There are 9 hidden switches. A switch that is on adds its own fixed numbers to the row, and there is some noise. The rows also spread widely along 14 directions, which tell nothing about the answers.
Known rows, each followed by its switches (1 for on, 0 for off):
[-16  20   6  12 -42 -49  14   5 -18  19  -4 -60  44  71   8  19 -11  20
  21 -14  25 -33  16 -29 -51  14  25  38  59 -32   3  44  -7  -4  -7 -12]
0 0 0 0 0 0 0 1 0
[-35 -21 -31  21  -1  31  40  12 -49 -28  24 -41 -14  44  24  39 -42  25
  17 -21 -37 -27  27 -32 -23 -11  -1  -2  30 -18  16  60 -25  23  17 -13]
0 0 1 0 1 0 1 1 1
[ -3   6  -6   9  16  33  52  11 -10 -38  21   9  11  -6 -17  11 -11  18
 -28 -41 -45 -17  15   4  24  43 -14  31  15  15   5  57  17  39  15   7]
0 0 0 0 0 0 1 0 0
[  3   4 -14 -35  37  60 -36  18 -42 -14   3  29 -22 -25 -11  -5  -2 -36
 -52  19 -58   9   8  66  48  11 -39  14 -11   8  11  -5  -5  21  -5  30]
0 0 1 0 0 0 1 0 0
[ 32  17  -9  20  10  29  14 -31  11  18  -4   2 -12   1  31  -6  -9  27
 -16  22  -5  -1  13 -11 -13 -16  -4  -6 -27 -23  -7  15  22  -4 -18  -6]
0 0 0 0 0 0 0 0 1
[ 33  25 -43 -10  66  79 -30  -6 -51 -13  -4  30 -21 -17  -9   3 -18   2
 -34  46 -41   8  13  55  23   2   7  -2 -21  -4  42  42 -13  30  20  11]
0 0 1 0 1 0 1 1 1
[ -9  -7 -12 -24  22  53 -55  18 -83   3 -12 -22 -19   6  28  -4 -62 -21
 -45  37 -52 -36 -10  33  37  12 -41  23  -6 -41   6 -23   9 -27   5  -6]
0 0 0 0 1 0 0 0 0
[ 12  19 -23 -25  -7  41  27 -15  16  48  11  -4 -41   2  18  32 -21 -17
 -23  20 -11 -20  21  19   6 -34 -46   1 -10 -22 -28 -44 -33  22 -40   0]
1 0 0 0 0 0 0 1 0
[-18 -16 -31  -8  25  16 -25  -2 -62   4   3 -17 -28  27 -20  -8 -56  11
  -6  68 -26  -6   3  51  23  13 -10 -26 -32   9  -9  22 -20   0  -2 -25]
0 1 1 0 1 0 1 1 0
[-33 -28 -75 -22 -36  70  29 -30 -13  -5  31   8 -44 -25  18   1   2   7
 -13  32 -11  14  29 -18  63  -5 -53 -27 -51  26 -29  30  11  16 -12  52]
0 0 1 0 1 0 1 1 0
[  8  15 -17 -10  20  26  44   5   7 -29  26  15  -7  10  10  40   4  39
   9 -30 -17  -4  16 -25 -50 -23  23  -7  22 -25  21  61 -14  49  -1  13]
0 1 1 0 0 0 1 0 1
[-19 -44 -13 -16 -12   2  15   4   9 -19  32   6 -19 -20 -28   8  17   6
   7   2 -45  26   9  13  12  11 -23 -28  -3  45  -9  42  -8  11 -10   4]
0 1 1 1 0 0 0 0 0
[ 14 -49  17 -42  15  22 -33  26 -11 -16 -31  -2 -15   2   5 -12  -2  12
 -19  36  -9  55  -3  47  19 -19   3 -18 -17  -2  -4  21 -17 -10  18   1]
0 0 0 0 0 0 0 0 0
[-17  11 -23 -48 -40  52  18  -2 -19  21  20 -25 -31   4  16  42  13   7
  -4  -4 -13   7  52 -20 -14 -50 -11 -17  20 -29  -2  31 -32  26 -17  24]
0 1 1 0 0 0 0 1 0
[ -8 -35   2   0 -22 -32  -1   4 -53 -52 -18  -9  43  55  60 -22 -18  19
 -31  38  15   9  -5  -6   0  18   7  32 -20 -16   3  45  38   7   4  53]
1 0 1 0 1 0 1 1 1
[  5   3  18 -39  -2 -26 -38  17 -26  10  -1 -25   7  13 -11  16 -48 -26
  -1  30 -39 -39 -22  49 -21  18  -4   8  31 -18  22 -26 -19 -20 -14 -33]
0 0 1 1 0 0 0 1 0
[ -5  29   1  34  30  29 -36 -18 -79 -17  15   1   1  43 -22 -16  27   6
  -2  16 -48  12  64  18 -12 -13  24 -10  -1  13  19  84  -4  20 -23  13]
1 0 0 1 0 0 1 0 0
[ 41  -2 -14 -12  32   5 -34 -11  23  52 -15 -10  -7   3   2  -4  -5  25
 -17  58  -1   8 -12  41 -37  -1   0   3  -3 -39   5   9  -4 -13 -35 -17]
0 0 1 0 1 1 0 1 0
[ 45  27 -44 -27  25  18 -45  -1 -16  27 -10  18 -14 -18  -7  19   1 -46
 -30  56 -31  27   0  79   2  -6  -3  21  25   9  43  -3 -44  19   9   7]
0 1 1 1 0 1 1 0 1
[ 12  39 -15  22 -19  22  38 -33 -53 -31   4   1  20   2  24   1 -23 -13
 -40  14 -34 -30  29  -7  30  38  -3  39   5   9  30  48  34  21  22  27]
0 0 1 1 1 0 1 0 0
[ 15  30 -20   5 -26  -9  70 -41  15  -7  13   3   0  48  64  37 -18  29
  14  15  33 -42  16 -58 -60 -39  18  -1 -10 -45 -17  13  -2  43 -28  32]
1 0 0 1 1 0 0 1 1
[  3  23 -37  24   9  12  23  -3  -4  20   7 -10  13  53  22  25  27  32
  10 -17  17 -13  22 -32 -43 -14  13  39  35 -39  -4  56  -9  31 -19  25]
1 0 0 0 1 0 0 0 0
[ 21  49  11 -26  28   5   0 -21 -22 -40  15  64   1 -18 -10  -6  -7 -25
 -39  34 -31 -23   2  43  10  15   2  -5 -39  20  15 -11  19  42 -18  44]
0 1 1 0 0 0 0 0 1
[ 36  27 -53 -22  35  54 -66  -4 -10  48   0   5 -29 -22  32  26  -6 -30
 -11  36 -33 -22 -17  21 -28 -29 -13  24  35 -58  48 -32 -15 -24 -20  -1]
0 0 1 0 1 1 0 0 0
[-13 -29 -42  27  22 -20   1   5   6 -27  24  22 -15  27  -6  13  31 -19
  41  11 -16  14  -9   7 -17  -6   4  -2  18  40  10  24 -29  18  -3  22]
0 0 1 1 1 0 0 0 0
[ 20 -11  21  20   6 -51  21  20  28   9  -4 -17  30  37  37   7  -5  -9
 -43 -10 -24 -11 -20  16 -40  24 -34  64  36 -28 -10 -15  14   9 -35   9]
0 0 0 1 0 0 1 1 1
[-11 -15  -5 -18   1 -16  17  10   5  25   2 -24  23  34 -18 -12 -12  85
 -20  16  16   7   2  12 -18  42  -8   5 -18 -30 -49  69  24  22 -38  -1]
0 1 1 0 0 0 1 1 0

New rows, each followed by its switches (1 for on, 0 for off):
[ 43  24  -8 -19  28   1 -18  -8  22   3   7  30 -10   2  14  25  42 -31
   4  27 -17   9   3  22 -54 -38  20  10  30 -21  42  -4 -31  18 -25  30]
0 0 1 1 1 0 0 1 0
[ 18 -82  22 -40  18  10 -28  35  -1 -11  -8 -20  -5 -21  -9 -12   8  28
 -53  29 -63  69  -3  64   4  12 -25  -6   0   4   4  58   4  -5  -7  -7]
0 1 1 1 0 1 1 1 0
[ 28   7  -8  20  51  -8 -31  -2  -9  12  -2  -5   5  42  23   5  -1  17
 -10  33 -15  -4  -2  18 -71 -17  20  14  17 -48  26  24  -7   9 -35   3]
0 0 1 0 1 1 1 1 1
[ -3 -53 -51 -45  22  23 -26  31 -36 -51   7   9  14 -15  -5  14 -25  21
   0  22 -32  10 -36  34  13  30   8   9  15   7  47  67  -9  13  41  12]
1 0 1 0 1 1 1 1 1
[ -7  -9 -53  19 -26  -7   3   4   2  17  -1 -13 -12  27  65  13 -17 -40
  -1   9   4 -12 -21 -16   3 -11 -39  45  28 -18   1 -41   1 -20  -8  18]
0 0 1 0 0 0 1 0 0
[-18  25 -62  46  26 -41 -16 -11   5  21  40  24   9  21 -20   0   7 -20
  18   9 -12 -42 -28  11 -22  41 -23  32  22  23  -1 -10  14   4 -47   8]
0 1 1 0 0 1 0 0 0
[  7  -3 -69   7 -12  -9 -24   1  12  38  -3  -1 -18  26  40  20  12 -46
  18  35  18  10 -22  12 -10 -28 -27  31  32  -4   7 -39 -32 -11 -10  18]
0 0 1 1 0 0 0 1 0
[  2  24  24 -34 -10  31 -15  -4 -53   6   3 -22  -6  38  51  17  -9  25
 -31   9 -24 -15  43 -22 -52 -54   4  -1   7 -83   0  26  10  13 -50  24]
1 1 1 0 0 0 1 0 0
[ 28  51  15  -3  -6 -46 -11 -38  12  16  15   5   6   9 -30   6   5 -23
  26  41 -11 -11  16  28 -54  -6  42 -17  16  14  36  10 -19  -5 -33 -23]
0 1 1 0 0 0 1 0 0
[ -5 -20 -62  23  17  31  82  -2  16 -34  21  15 -14  11  11  21 -40  46
   3 -11  -7 -11  -8 -14  22  23 -19  -1 -22  18 -25  47  -1  51  25   2]
0 0 0 1 0 0 1 1 1
[  3 -22 -67  14  34   7 -45  28  22  45  10   2  11 -17 -24  -1  18  11
   4   2 -19  14 -44  38   5  53 -35  40  31   7   9  22   7 -21  -9 -14]
0 0 1 0 0 0 0 0 1
[-34   1 -40 -22  -7  -2   1   1 -57 -32  31  -4   6  20  -4  20 -29   1
  -4  18 -28 -32   9   3  -8  19   2   2   9   4  18  42  -7  33  -3  29]
0 1 1 0 1 1 1 1 1
[ 21  10 -64   4  28  -5 -30   6   8  41  -8  -4  10  41  11  18   2  36
  28  37  32   7 -19  19 -48 -10  16  13  17 -32   0  34 -27  15 -16  -7]
1 0 1 1 0 0 0 1 1
[ 19  38   8  14  30 -23  18 -33  32 -17  55  39   1  -7 -21  10  25 -21
   7   0 -58 -48   1   4 -57  10   1  -3  12   7  24  -3  14  18 -66  18]
0 0 0 1 1 0 1 1 0
[-23   8 -31  20  50  34  -2   1 -26 -24  50  25   7  -7 -60 -17  29  54
 -13 -12 -55   4  24  18   3  48  -9  -8 -15  24  -1 103  37  37 -35  19]
0 1 1 0 0 0 1 1 0
[-30  33   5 -13  25  35 -43   8 -93 -23  12  -5  16  15 -36 -12 -32  13
 -16   6 -47 -45  21  24  22  39   5   0  -4  -6   9  50  23   8  -2   2]
0 0 0 0 0 0 0 0 0
[ 36  48  47 -34  22   6 -21 -22 -27  20   9  -2   4  15  -7   7  -5  32
 -32  38 -42 -12  43  33 -68 -22  25 -25 -15 -50   6  39  -1  27 -63  -8]
1 1 1 1 0 0 1 0 1
[ 41   1 -11  17  -8  -1  52   5  28  36 -24 -32   0  22  24  32 -17  -3
 -28   6  -1  26  16  30  -9   3 -12  42  37  -5   3  21 -39  27  21 -24]
0 0 1 1 0 0 1 0 1
[  3  71 -16  15  10  15  11 -28 -11  35  28  -8  -2  16 -12  21 -33   0
   6   5 -20 -73  17  -1 -33  10  -2   7  12 -26  10  -5   2   9 -41 -21]
0 0 1 0 0 0 0 1 0
[-14  47 -83 -14 -20  -6 -10  11 -18  37  14 -27  52  10 -17  30 -39  30
  27 -12  22 -70 -34 -14  -8  73   4  58  59 -31  20  42  14  -3  18 -13]
0 0 0 0 0 0 0 1 1
[-32 -15 -48 -20 -39  38  13  -7 -11  26  29 -28  -6 -26 -12   3 -28  17
 -18   5 -33 -22   7   1  46  47 -58   6  -5   7 -20  27  26 -12 -21  -5]
0 0 1 0 0 0 1 1 0
[ -7  -2 -28 -30  12  18 -45   4 -75 -55  13  15  19  -5 -11  -7  -9  15
   0  28 -45  -6  -6   9   8  28  29  -1   5   1  43  77  22   1  25  22]
0 1 0 1 1 0 1 0 0
[ 14  38  -4 -43  15 -28   8 -16  -2 -23  16  25  27  16 -35  13 -14  21
  12  36   2 -33  -7  26 -36  28  42 -13 -10  -6  11  38 -10  44 -15  17]
0 0 0 1 1 0 1 1 1
[-14  10 -44  22  13 -24 -19 -25 -52 -27  -1  24  10  50 -26 -35  -4  23
  21  65  24  21   8  26  22  25  35 -21 -45  51 -18  70   6  24   8  20]
0 1 0 1 0 0 1 0 0
[ 15 -25  -1  57  31 -31 -34 -25 -56 -46  -3  15  22  25  21 -50 -17  17
 -12  63 -27   6 -18  18   0  33  15   2 -42  30  25  51  57 -29  -3   1]
1 1 1 0 1 0 0 0 1
[ 36  13  10   1  42  15  35  17  20  12 -11  -8  -3  24   2  23 -20  19
 -31  -2 -17   0   4  40 -27   1   0  28  22 -30   3  15 -25  38  -6 -18]
0 0 1 0 0 0 1 1 0
[ -8 -14   4 -12 -32  -9  58 -20  26   7   8 -12  -2  11   6   6 -29  42
  -5  15   7 -14  11 -11   0  21 -18 -19 -31  -1 -50  22  15  19 -24  -6]
0 0 1 1 0 0 0 0 0
[  2 -35 -41  13   8 -29   7  30   4 -14 -11 -13  13  38  57  22 -39   7
  13   2  12 -24 -59 -13 -24  18  -9  46  32 -33  10  -8   0  -9  21   1]
0 0 1 0 1 0 0 0 1
[  7 -16 -74 -14  15  -2  -8  -5  43  36  23  12 -10 -19 -21  19  -9  10
  23  25  -8 -17 -46  21  -6  37 -24   8  10   7  -7   1 -11  -2 -17 -12]
0 0 0 1 1 1 0 0 0
[-25 -35   6 -65 -22  39 -17  16 -11  26  25 -27 -18 -20 -21  14  28   9
 -40   8 -61  19  39  28   0   5 -55  -8   5 -19 -23  38  -9  15 -56  28]
0 0 1 1 1 0 1 1 0
[ -5  -5 -46 -25 -10  12 -52   3 -49  18   4 -34  15  -4  22  10 -46   6
  -4  34 -37 -42 -28   2 -13  36  -9  27  35 -45  33  22  23 -36  -3 -13]
0 0 1 1 1 1 1 0 0
[ 31  13  28   6  29 -54 -40  11   3 -12  -5  14  14  24  19   3 -11 -47
   1  25 -33 -27 -39  38 -51   0  10  28  37 -17  36 -49  -4 -20 -25  -8]
0 0 1 1 0 0 0 0 0
[-18 -17  27 -32 -16 -30  35  20 -15 -39  -7 -12   9  54  22  25 -20   1
  -2   3   9 -12   9  -3 -23 -12  16   3   6 -11 -14  12 -32  39   9  30]
0 0 0 0 1 0 0 0 1
[ 11  31 -26 -11  14  -8 -28  -1 -33   8  -6   3  11  27 -20  17 -21 -11
  23  37   6 -10   1  43 -10   4  31   3  17  12  27  25 -40  14  14 -13]
1 0 1 0 0 0 0 0 1
[ 17 -81  -3 -29  37  80   0  34  32  -9  16   6 -39 -62   5   5  22  35
 -47 -14 -82  55  -6  31  19  -5 -63 -14  -9  -8  -8  34  13  -2 -15  -2]
0 0 1 1 0 0 0 1 0
[ 32  -6 -34  19  48 -14 -73   7  22  24   4  24  11  -4  -8 -13  53   3
  13  28 -17  35 -30  36 -41   7   3  14  19  -3  28  26   8 -21 -30   8]
0 0 1 1 0 0 0 0 1
[-36 -29   7 -38 -25  27 -21  11 -67   0 -10 -27 -30  33  36  -2 -32 -21
 -36  43 -17  -6  26  17  33 -18 -44  -8 -29 -19 -37 -20 -10   2 -22  32]
0 0 1 0 1 0 0 0 0
[ 16  -6 -66  -1  20  -5 -70 -10   2  23  -2  15 -16   3  14  -6  -6 -22
  28  65  11   6 -41  32 -12 -12   3  -3   1  -1  30 -24  -9 -36 -10  -3]
0 0 1 0 0 1 0 1 0
[ -7 -34  -5 -39  -4 -35 -58   6  -4 -11  17  14 -21   5   9   2  14 -32
  21  49 -25  22 -20  27 -31 -33  -6 -36  -8  10   7 -25 -20 -16 -36  17]
0 1 1 1 0 0 0 0 1
[ 10 -39 -19  -5 -18  18 -16  -2  14  28   8 -46 -34   8  66  23 -27  14
  19  19 -31  -1 -10 -31 -54 -53 -20 -17  22 -64   9 -13  -5 -52 -32 -35]
0 0 1 1 0 0 1 1 0
[ 16  29  28  28  -4  10  -1 -42 -46 -31   2   6   3  27   4 -19  48 -20
 -22  30 -25  36  81   6 -12 -29  35 -12 -17  30  29  72   0  23 -11  44]
0 0 0 0 1 0 1 0 1
[  2  23 -48  48  44   8  31 -16 -12  -4  12   1  -7  41  18  13 -76  47
  33  10   3 -77 -35 -28 -25  23  15   7 -10 -35  -5  10  14   1   1 -37]
0 0 0 0 1 0 0 0 0
[ 14  -5  27 -58   7   6 -57 -10 -26 -16  15  17 -11 -21  11  -6  11 -16
 -26  55 -49   2   4  30 -32 -27  -2 -30 -22 -23  27  -5  11 -12 -45  31]
0 1 1 0 1 0 0 1 1
[-32 -16 -91 -29 -13  50 -19   3 -25   8  22   8  -9 -16   1  12  16  24
  15  15  -6   1  -5 -16  30  23 -27   3  -1  -1 -11  54  10   9  -1  41]
0 0 1 1 1 0 0 0 0
[  6  36  -6   1  40  30   6 -33 -20 -20  34  31 -29   4 -21   2 -18  -9
 -15  32 -50 -30  29  30  -7  -9  -3 -35 -34  14  -1   5  -6  40 -41   9]
0 0 0 1 0 1 1 1 0
[ 36  54  -9 -15  24  25  20 -30  -1 -12  29  33   1 -10 -18  25   9  21
   0   7 -30 -22  21   8 -38 -11  28  -9   5  -8  29  45  -1  39 -20   7]
1 1 0 1 0 0 0 1 0
[ 19  10 -14 -41  13  29 -27  -6 -10  27  29  -9  -6 -10  21  30  -4  35
  -8  15 -47 -36  -4 -11 -65 -18 -10   0  20 -77  19  22  13  -9 -58  -3]
1 1 1 1 1 0 0 1 0
[ 11   2 -26  50  67  13 -10 -13 -12 -48  28  51  -3   8  -5 -24  28  31
   4   5 -34  16  -1  -1 -21   4  23 -11 -20  13  23  65  38  14 -21  20]
0 1 1 0 0 0 1 0 0
[-11 -11  -4 -15 -12  46 -30 -44 -69 -29  24   2 -30 -12  54 -17 -48 -14
 -34  53 -64 -38  20 -13  13 -21 -32 -32 -57 -18   6 -11  43 -28 -40  21]
1 0 0 0 1 1 1 0 1
[-17   5 -38  19   3  -6   4  11 -30 -21   7  11  33  28 -22  -8  30   9
  -7   3   3  14  11  19  22  48   0  34  14  37   2  74  12  38  12  43]
0 0 1 1 0 0 0 1 0
[ -4  -9 -30  26  -5   7 -20 -41 -47 -56  30   7  11 -10  12 -19 -24  18
  21  36 -43 -15   1 -20 -13  15  28 -34 -20  25  50  68  45 -23   3  -3]
0 0 1 1 0 1 1 1 1
[-12  26 -52  53  30 -16   5  32 -17   8  15 -13  27  55   2  29   5 -11
  18 -40  -8 -37 -14  -3 -34  27  -3  74  82 -14  28  25 -14  18   3   4]
0 0 1 0 0 0 0 1 0
[ 10  17  -4  14 -13  53  12 -24 -58 -30 -11  -5  16  17  41 -20  10  43
 -40   9 -10  19  52 -29  12  -3  15  13 -19 -22   4  94  48  19  12  42]
0 0 0 1 0 0 1 0 0
[-38 -62 -21   9  21  48  21  13 -19 -35  39  -3 -22   4   5  -4   9  47
 -21 -16 -57  14  20 -19  10   7 -43 -18 -30   1 -30  66  24  21 -28  29]
0 0 0 0 1 0 1 1 1
[  3 -20   6 -48   2 -24 -58   7 -26 -29   9   5  26 -15 -49 -12   6  -9
  -1  41 -42  21  -4  60  -7  32  23 -16   9  35  38  54  -8  -3   2   5]
0 0 0 1 0 1 1 1 1
[  6  -2  31 -14 -23  10  -7 -53 -17   0  36 -12 -41  -5  -6  14  10 -33
  14  50 -64  -1  62  12 -35 -57   2 -67 -23  24  19   8 -33  -9 -52 -11]
1 0 0 1 1 0 0 1 1
[ 10 -28 -20  -9  32  12  34   9  28 -60  38  52   1 -32  -7   3   6  23
 -15 -21 -50   0 -32   7   8  32 -16  11  -7  24  11  37  34  24  -6  22]
1 1 0 0 0 0 1 0 0
[ 14  -1  16  -8 -20  31  12 -37 -16 -26   5 -13 -14  13  58   1 -17  44
   5  27  -8   6  36 -47 -50 -59  32 -53 -33 -45  17  45  21  -8 -20   6]
0 0 1 0 0 0 1 1 1
